The rows are grouped in 4 ways, from coarse to fine. Each group lies inside one group of the grouping before and may be the whole of it. The rows also spread widely along 10 directions, which tell nothing about the answers.
(in the rows, 128 means zero)
Known rows, each followed by its group in each grouping:
[154 132 141 167 132  69 109  99 141 142 130  90 103 104 140 111 141 121
 129 154 155 158 145 143 120 115 109 124 148  69 171 150  98 108] -> rutif rimeg kebu fov
[112 114 122 184 130  81 112  99 141 133  90  86 110  88 132  82 196  95
 124 162 121 166 157  94 156 110  84 145 129  74 136 186  97 123] -> Liba Pevu Monik Vimov
[119  98 140 102 123 136 145  95 133 115 116 129  92 109  89  61 133 150
 171 102 124 139  91 127 150 143 154 116 126 154 138 118 165 148] -> nadum dode pur Kugeb
[133  77 122  77 104 143 162  73 140 103 125 128 139  69  99  77 141 155
 149  89 136 180 107 124 109 167 207 135  95 130 114 156 126 100] -> nadum Dabi tem lebaz
[111 147 153 100 123 119 139 147 122 132  93 127 125 125  83 120 120 122
 197 116 105 134  98 113 117 176 135  91 142 113 137  68 152 131] -> rutif rimeg kebu zopa
[127 153 151  64 131 130 153 148 130 122 107 127 135 149  77 109 120 133
 187 119 115 142  84 116 102 207 145  94 163 104 143  95 155 115] -> Liba zoka tuzu diz
[116 110 105  84 136 126 137  96 122 132 131 187 121  96 111 122 144 108
  80 157 166 147  95 113 158 197 107 154 142 115  99 165 134  97] -> nadum Dabi vir Nuro
[102 118 106 128 110  87 136 136 136 137 139 150  91 123 110 174 162 124
 113 158 187 124 111 116 151 168  80 129 121  93 117 155 130 104] -> rutif zunin zevi vuri
[142 153 135 163 174  91 117 149 175 101  88 163 169 122  83 202 110 103
 105 197 114  98 129 174 131 154  80 154 166 109 177 103 134  62] -> nadum Dabi vuga turos
[ 80 128 103 162 119 103 115 133 152 153  75 132  85  98 137 114 213  82
 119 172 140 158 127  80 188 136  76 128 126  60 110 177 132 170] -> nadum zup gimi nesir
[112 132 136 114 145 115 109 115 103 156 132 153  93 139 113 105 121 107
 122 151 135 122  98 106 160 174  68 121 170 128 136 119 134 123] -> rutif lume Fezu moleb
[124 136 121 126 138  83 156 130 165 113 113 151 109  95 110 182 158 109
 102 171 192 135 121 149 144 182 115 141 146  69 134 146 134  91] -> nadum zup gimi beg
[100 134 136  76  99 137 114 136  55 205 116 115 104  99 145 134 131 120
 155 140 144 167 101  71 101 174  76  53 113  48 115 147  81 128] -> Liba zoka Bam pida
[103 117 139 142 136  78 135 110 124 135 127 133  54 123 120 130 166 121
 139 145 184 115 120 127 176 140  60 106 141  84 148 141 137 128] -> nadum Dabi vuga vuduz
[102  88 128 210 122 118  95 110 158 124  98 147  95 110  99 125 124 140
 125 157 115  90 124 132 183  75  60 140 100 162 159 135 143 144] -> nadum meno Patuz pavem
[144 125 123  89 127 114  97  81 111 159 163 125  78 152 132  48 144 137
 114 147 166 154  83 112 144 169  94 123 165  92 141 191 133 136] -> Liba zili kug pafe
[ 73 125 124 150 130  85 118 123 138 147 138 104  48 157 115  99 206 122
 166 115 170 129 124  88 176 143  58  96 132  80 136 179 141 145] -> nadum zup diba Sisa
[147 142 131 135 113 161  64 128 108 191  73 108 145 113 140  59 118 111
 139 180  53 173 103  93 115 113 103 101 140  80 160 140 107 178] -> Liba zoka Losik veko
[ 95 139 109  97 139 165  79 126 106 173 130 147 139 148 112  90 126 110
 131 136  95 145  86  78 123 182  81 105 141 121 130 164 122 124] -> nadum zup kat motu
[113 117 152 136 132  49 183 112 169  75 115 100  78 117  81 128 181 138
 178 117 186 124 136 144 152 162 125 128 137  91 135 135 153  88] -> Liba zili kug nuzor
[ 75 111 126 163 166  96 124 114 168  90 131 138 107 170  53  98 165 124
 170 101 118  87 121 111 183 144  65 139 135 187 141 152 168  97] -> nadum dode gupeg gif
[116 133 165 114 138 134  98 130  74 171 133 132  98 151 105 120  76 148
 164 139 122  97  86 120 121 145  48  69 149 129 172 103 128 121] -> Liba zoka Bam vup
[170 111 121 151 114 121 114 116 176 105 144 135 150 115  89 166  88 174
 115 147 138 120 112 168  96 130 155 145 112 145 172 132 137  88] -> rutif lume vig datuv
[120 150 133 176 134  69 125 149 144 137  72 109 123  89 123 182 164  93
 126 197 141 131 151 127 133 131  69 120 141  42 157 133 102 102] -> Liba Pevu vama veluk
[155 145 131  95 138 114 121 128 124 134 136 154 127 130 104 154  99 138
 105 178 166 119  89 153 114 181 100 126 169  96 164 128 141  93] -> Liba Pevu Mik vano
[102 130 131 128 111  88 153 141 153 120  90 137  87 110  94 129 170 116
 166 136 149 133 110 113 163 161 121 119 131  95 119 100 165 150] -> rutif rimeg kebu zopa
[ 84 138 106 139 126 116 146 186 201  88  96 167 125 166  35 196 153 148
 183 129 135  68  89 133 157 159 102 113 109 156 137  99 210 128] -> nadum dode gupeg gif
[ 78 112 104 137  92 106 139 140 141 143 113 105 117  99 112 158 189 127
 165 111 152 159 137  69 126 151 117 101  75  86  95 162 107 110] -> rutif lume Fezu moleb
[153 132 110 107 113 118 137 111 164 130 105 133 117  86 132 108 162 118
 108 164 155 180 107 136 126 173 168 140 143  55 136 162 139 141] -> nadum zup kat motu
[ 91 167 109 161 134 117  66 178 138 179 115 127 123 186 106 161 146 112
 148 162 104 110 110  79 135 147  31  89 140  96 148 135 131 133] -> rutif lume vig datuv
[106 145 116 136 157 142  67 148 126 155 152 167 142 174  89 171  83 133
 114 161 120  81  88 127 122 162  37 111 144 148 171 146 133  88] -> nadum zup kat motu
[111 151 149 164 139  96 130 137 160 128  60  68 128 113 105 103 183 103
 208 126  85 160 154 115 122 119 127  90 133  69 163 115 120 134] -> nadum dode gupeg gif
[ 92 119 147 142 100 148 133 136 131 138  41  90 144  63 107 103 158 117
 199 117  59 178 137  91 109 123 167  89  88  86 134 108 113 151] -> nadum zup diba Sisa
[107 137 116 152 103 151  55 145 124 185 102 136 103 160 117  79 124 131
 156 153  82 124  79  86 153 105  73  91 126 127 158 121 160 203] -> rutif rimeg kebu fov
[135 133 153 126 137 127 131 119 131 128  55 128 149  77 114 108 131  98
 149 161  78 164 125 133 125 147 143 121 147  86 152  91 121 125] -> nadum Dabi vuga turos
[170 106 136 122 120 106 130  89 141 123 141 131  98 107 115 100 113 157
 110 157 166 140 101 160 130 142 129 140 146 107 167 154 138 120] -> Liba zoka Bam pida
[160 124 128 140 148  62 130  92 149 115 153 135 120  98 120 145 127 115
  85 164 186 145 136 159 125 161 111 164 157  92 149 159 107  60] -> rutif rimeg kebu fov
[ 80  98 128 129 107 137 106  97 103 163 134  82  91 114 128  68 167 138
 183  84 122 168 124  71 122 129 111  77  89 102 132 182  98 139] -> nadum zup kat motu

New rows. What belongs after each?
[ 87 120 119 164 116  79 142 136 184 116 110  75  91 140 100 127 219 141
 203  96 150 143 146 105 141 120 115  91  98  71 145 166 136 125] -> nadum Dabi tem lebaz
[ 67 124 129 120 144  92 137 127  95 143 103 161  85 112 102 133 173  86
 121 162 164 117 114  81 190 180  30 126 153 101  98 145 132 109] -> Liba Pevu Mik vano
[136 138 131  95 114 121 126 137 148 125 151 115 135 154  80 131 109 166
 184  98 138 131  92 130  85 172 156  96 127 123 157 114 151 103] -> rutif rimeg kebu zopa
[129 137 184  84 161 118 138 112  81 143 108 156  92 116 108 120  80 116
 153 149 133 107  93 157 140 178  86  89 186 113 168  57 135 112] -> nadum Dabi tem lebaz
[155 109 153 138 105 132 120 104 127 138  94  87 140  80 118  93 108 150
 163 135  93 167 125 135  90 111 158 104 111 100 172 129 106 127] -> Liba zoka Bam pida
[113 136 156 122 120 142 102 135  87 180  66 116 127  84 139 133 116 108
 165 158  90 151 120 114 111 126  95  65 124  67 157  95  92 142] -> nadum Dabi tem lebaz
[108 102 129  68 115 134 134  88 113 143 164 117  77 150 110  52 159 160
 179  74 160 153  85  99 133 174 134  87 126 115 130 163 146 137] -> nadum Dabi tem lebaz
[152 105 126 112  79 124 110  90 116 165 139 105  70  99 148  62 136 159
 146 127 161 175  93 122 124 118 155  98 113  82 149 147 133 183] -> rutif rimeg kebu fov
[116 131 143  84 131 114 166 142 137 105 118 142 135 129  71 150 123 138
 166 121 144 124  99 123 113 200 127 113 138 120 128 114 144  80] -> Liba zoka tuzu diz
[125 136 135 135 138 120 121 130 155 124  98  94 172 118  98 136 140 127
 175 119  92 154 140 126  84 144 139 104 119  92 162 135 103  78] -> nadum Dabi tem lebaz
[ 48 129 144 186 146 108 101 146 141 133 106  70 120 163  78 112 175 122
 225  80  76 117 154  73 132 115  65  75 103 125 157 147 114 102] -> nadum zup diba Sisa
[128 104 113  96  93 132 128 126 128 131 158 159  80 135  92 150 113 188
 129 142 199 100  65 138 138 153 110 105 112 128 147 143 175 138] -> Liba Pevu Mik vano
[148 149 147 118 108 128  83 137  84 201 123  98  90 133 152 117 107 143
 152 167 141 145  98 118 102 123  73  57 138  45 176 135 101 158] -> Liba zoka Losik veko
[ 84 123 126 129  80 169  84 150 132 160  96  80 121 164  86  69 147 171
 238  89  62 137  86  65 110 106 126  50  77 127 148 134 152 186] -> Liba zili kug pafe
[ 69  62 142 185 101 103 147 110 121 106  83 136  71  67  88 132 151 139
 156 138 141  94 129 109 193  90  73 126  75 160 122 121 145 142] -> Liba Pevu Monik Vimov
[ 80 113 109 143 125 135  87 136 133 153 133 138 119 156  97 140 143 145
 154 123 123 105 106  96 141 128  56  94  98 135 143 163 130 118] -> nadum Dabi tem lebaz
[112 108 125 134  81 174  97 141 116 165  67 117 148  87 108 107 116 145
 171 141  61 156 101  87 106 107 131  84  77 116 139 125 122 168] -> Liba zoka Bam pida
[101  90 137 190 101 130 118 127 161 112  70 147  99 103  77 108 128 143
 162 141  83 100 111 119 181  89 116 131  99 178 145  85 177 178] -> rutif lume vig datuv
[135 114 133  72 132 137 139 102  94 142 109 185 127  80 110 106 105 109
  86 170 139 148  82 117 143 202 108 148 156 121 108 132 131 108] -> Liba zoka Bam vup
[ 67 120 116 158  95 127 114 164 145 147 104 105 103 126  99 172 164 150
 194 113 134 119 120  91 124 119  91  64  69  95 141 143 132 142] -> nadum zup kat motu
[102 101 111 148 105  94 127 130 137 137 132 135  96 106 107 174 153 146
 125 151 181 120 120 113 143 133  69 115  90  99 127 176 119 106] -> Liba zoka Bam pida
[141 131 121 138 152 103  96  99 138 145 134 138 104 146 118  67 147 113
  96 170 134 139 106 114 161 152  66 151 177 108 152 182 136 125] -> Liba zoka Bam vup
[137 110 111 166 150  91 133  92 190  93  97 158 123  99 101 102 169 103
  85 176 133 139 131 146 182 137 117 190 154 121 141 162 155 114] -> nadum Dabi vir Nuro
[140 141 116 121 143  77 153 118 168 113  98 162 102  87 122 146 177  87
  77 194 183 154 121 147 168 191 119 169 174  52 127 152 144 114] -> nadum zup diba Sisa
[114 142 136  84 129 117 136 138 137 121 154 117 133 169  67 118 120 152
 200  79 132 127  92 112  95 193 141  94 136 134 141 110 153  91] -> rutif rimeg kebu zopa
[118 148 131 128 114 150  63 136 100 200 120 112  99 163 131  78 123 129
 161 142  87 142  91  81 126 132  78  72 143 101 159 123 128 177] -> rutif lume vig datuv
[142 112 126 141 122 110 131  95 172 107 128  94 120 126  99  64 155 143
 161 109 115 162 124 122 127 139 170 142 135 129 153 144 142 123] -> rutif lume Fezu moleb
[141 144 133 108 126 127 127 130 152 119 107  91 159 139  89  88 139 137
 182 119  91 157 108 114  87 166 164 110 145  99 164 131 136 107] -> Liba Pevu vama veluk
[105  87 118 132 110  76 166  99 176  82 160 134  66 133  72 103 172 162
 163  88 195 119 106 126 170 152 139 141 110 152 119 149 180 118] -> rutif rimeg kebu fov
[131 129 109 108 144 143 117 116 163 113 105 164 147 130  79  91 134 118
 124 147 101 136  90 126 148 172 133 153 149 149 134 139 167 126] -> nadum dode gupeg gif
[118 129 111 134 119  78 180 152 198  84  87 138 134 101  75 174 185 124
 140 151 162 138 123 126 141 179 138 150 120  84 112 144 160  95] -> Liba zoka Bam vup
[ 61 105 124 139 118 118 134 130 154 103  85 135 107 136  60  83 181 123
 184 113  98 118 104  76 181 149  98 125 109 157 102 139 172 140] -> Liba zili kug pafe
[134 110 105 134 111 103 137 128 166 116 103 170 110  84 114 182 151 132
  94 182 179 128 108 152 155 145 116 145 114  84 134 143 148 124] -> nadum Dabi vuga turos
[ 95 100 119 123 140  96 135 111 130 121 145 177  83 124  98 162 142 132
 109 145 193  93 104 133 177 164  57 132 126 132 125 154 142  92] -> nadum Dabi tem lebaz
[117 162 146 144 144  87 120 135 138 144  80 104 123 122 115  95 161  80
 163 149  98 162 133 104 136 157 104 116 169  71 143 107 123 129] -> rutif rimeg kebu fov
[136 150 147 137 143 101 126 136 141 123  95 112 130 125  97 130 130 123
 150 164 121 129 120 140 121 147 107 115 164  88 173 112 137 109] -> Liba Pevu Mik vano
[120 145 150 167 117  94 135 139 170 127  75  50 118 123 107  92 179 123
 219 109  86 169 152 106 112 118 157  90 130  73 164 104 127 143] -> rutif lume Fezu moleb
[ 88  96 119 193 107 122  88 128 153 144  97 131  69 135 109 115 157 149
 159 146 123  95 111 116 187  67  58 100  93 135 164 141 158 186] -> nadum Dabi tem lebaz
[156 134 177 111 125 125 141 122 115 136  71 120 120  75 122 135  90 132
 167 156 113 140 112 174 103 134 149  86 147  78 185  57 123 133] -> nadum Dabi tem lebaz
[117 155 141 145 151 127  83 135 135 157  84 118 118 160 113  76 145 102
 164 156  71 134 109 110 149 133  77 100 172  94 176 113 144 158] -> nadum Dabi vuga turos
[ 76 124 146 136 131  97 134 122 105 151 107 111  75 119 118 120 173 113
 177 121 145 131 131  94 157 140  67  77 127  80 135 129 121 130] -> nadum Dabi vir Nuro
[160 150 125 116 123  93 123 120 145 151 135 115  93 127 139 123 145 126
 121 163 173 158 111 136 124 164 125 118 167  55 157 137 129 130] -> rutif lume Fezu moleb
[113 139 163 115 137  89 139 123  83 153 103 108  98  91 126 145 136 108
 150 157 159 140 131 118 123 161  77  88 153  58 146 116  97  97] -> Liba Pevu Mik vano
[ 55  87 132 187 126 120 110 129 151 100  87 129 125 132  51 110 146 137
 185 111  77  87 125  88 174 105  66 126  83 196 125 137 153 115] -> Liba zili kug nuzor
[ 95 107 124 119  85 138 138 126 116 141  85  75 144  78 112 103 174 136
 193 103 102 184 132  69  92 138 157  87  74  81 112 154  98 125] -> Liba Pevu Monik Vimov
[119 134 146  92 149 114 110  92  74 164 134 105  99 131 132  48 144 101
 137 136 129 161 110  89 131 179  77 110 177  87 136 158 103 112] -> Liba Pevu Monik Vimov
[134 119 105 144 130 134 114 124 193  99 128 126 172 141  75 132 135 156
 145 122 107 133 116 136 104 136 154 138 109 139 161 159 149  89] -> nadum Dabi vir Nuro
[ 93 118 118 110 116 105 116 114  85 169 141 118  74 124 135 106 170 120
 133 142 175 142 107  78 149 161  55  98 128  77 117 180 111 126] -> Liba Pevu Monik Vimov
[103 142 104 133 125 108  96 135 120 179 131 109 118 125 144 161 174 114
 127 152 160 156 135  91 114 146  67  87 116  40 135 189  87 104] -> nadum Dabi vir Nuro
[100 110 131 134 149 134  82  89 114 136 123 130 131 146  91  41 130 115
 138 131  78 133 106  86 155 146  74 139 144 165 132 170 123 111] -> Liba zili kug pafe
[113  81 149 143 115  75 185  96 150  84 115 114  88  74  85 129 157 149
 161 113 173 132 138 139 149 140 133 133 103 120 129 139 134  92] -> Liba zoka Bam pida
[ 95 115 110 168  94  90 136 148 167 133 110 111  86 110 115 191 188 151
 161 140 183 124 134 121 142 107  97  87  77  64 141 155 137 135] -> nadum Dabi vir Nuro
[171 113 153 131 108 112 147 117 163 100 116 121 108 111  95 128  97 177
 152 146 149 120 100 180 115 122 157 121 132 120 187 106 157 131] -> Liba zoka tuzu diz
[162 121 140 134 147 132  99  84 161 118 149 128 102 156 104  49 106 152
 127 138 122 127  89 161 141 131 136 143 175 148 197 145 166 143] -> nadum zup gimi nesir
[142  70 123 133  86 105 179 106 171  81 102 164 102  47  87 159 130 167
 112 155 180 127 106 164 153 134 164 159  87 134 124 132 162 123] -> Liba zoka Bam pida
[126 137 129  68 148 128 118 108 110 145 159 141 121 154 108 106 127 130
 137 120 149 141  89 115 111 204 107 105 160 102 143 151 126  88] -> nadum Dabi vuga vuduz
[103 108 111 119 144 111 114 108 126 131 176 177  88 142  98 154 120 139
  94 143 193  92  93 131 159 176  54 135 135 143 135 175 139  85] -> nadum zup kat motu
[151 124 128  94 107 124 129  94 117 156 113 119 110  83 141  78 145 118
 122 146 134 192 110 108 119 171 160 124 142  72 123 139 114 141] -> rutif lume vig datuv
[101  89  87 118  84 114 131 118 155 121 125 175  78 109  97 133 172 149
 103 159 191 122  79 107 186 152  99 146  94 122  92 184 170 153] -> Liba zili kug pafe
[120  91 114 126  68 139 114 124 135 149 149 101  82 134 107 106 141 199
 181 103 161 133  88 105 119 107 128  77  66 115 144 171 146 164] -> Liba zoka Losik veko
[103  72 118 116  95 146 139 108 151  87 119 160 137  98  55 125 116 174
 150 113 125 113  87 121 138 144 150 141  72 190 111 142 161 108] -> Liba zili kug pafe
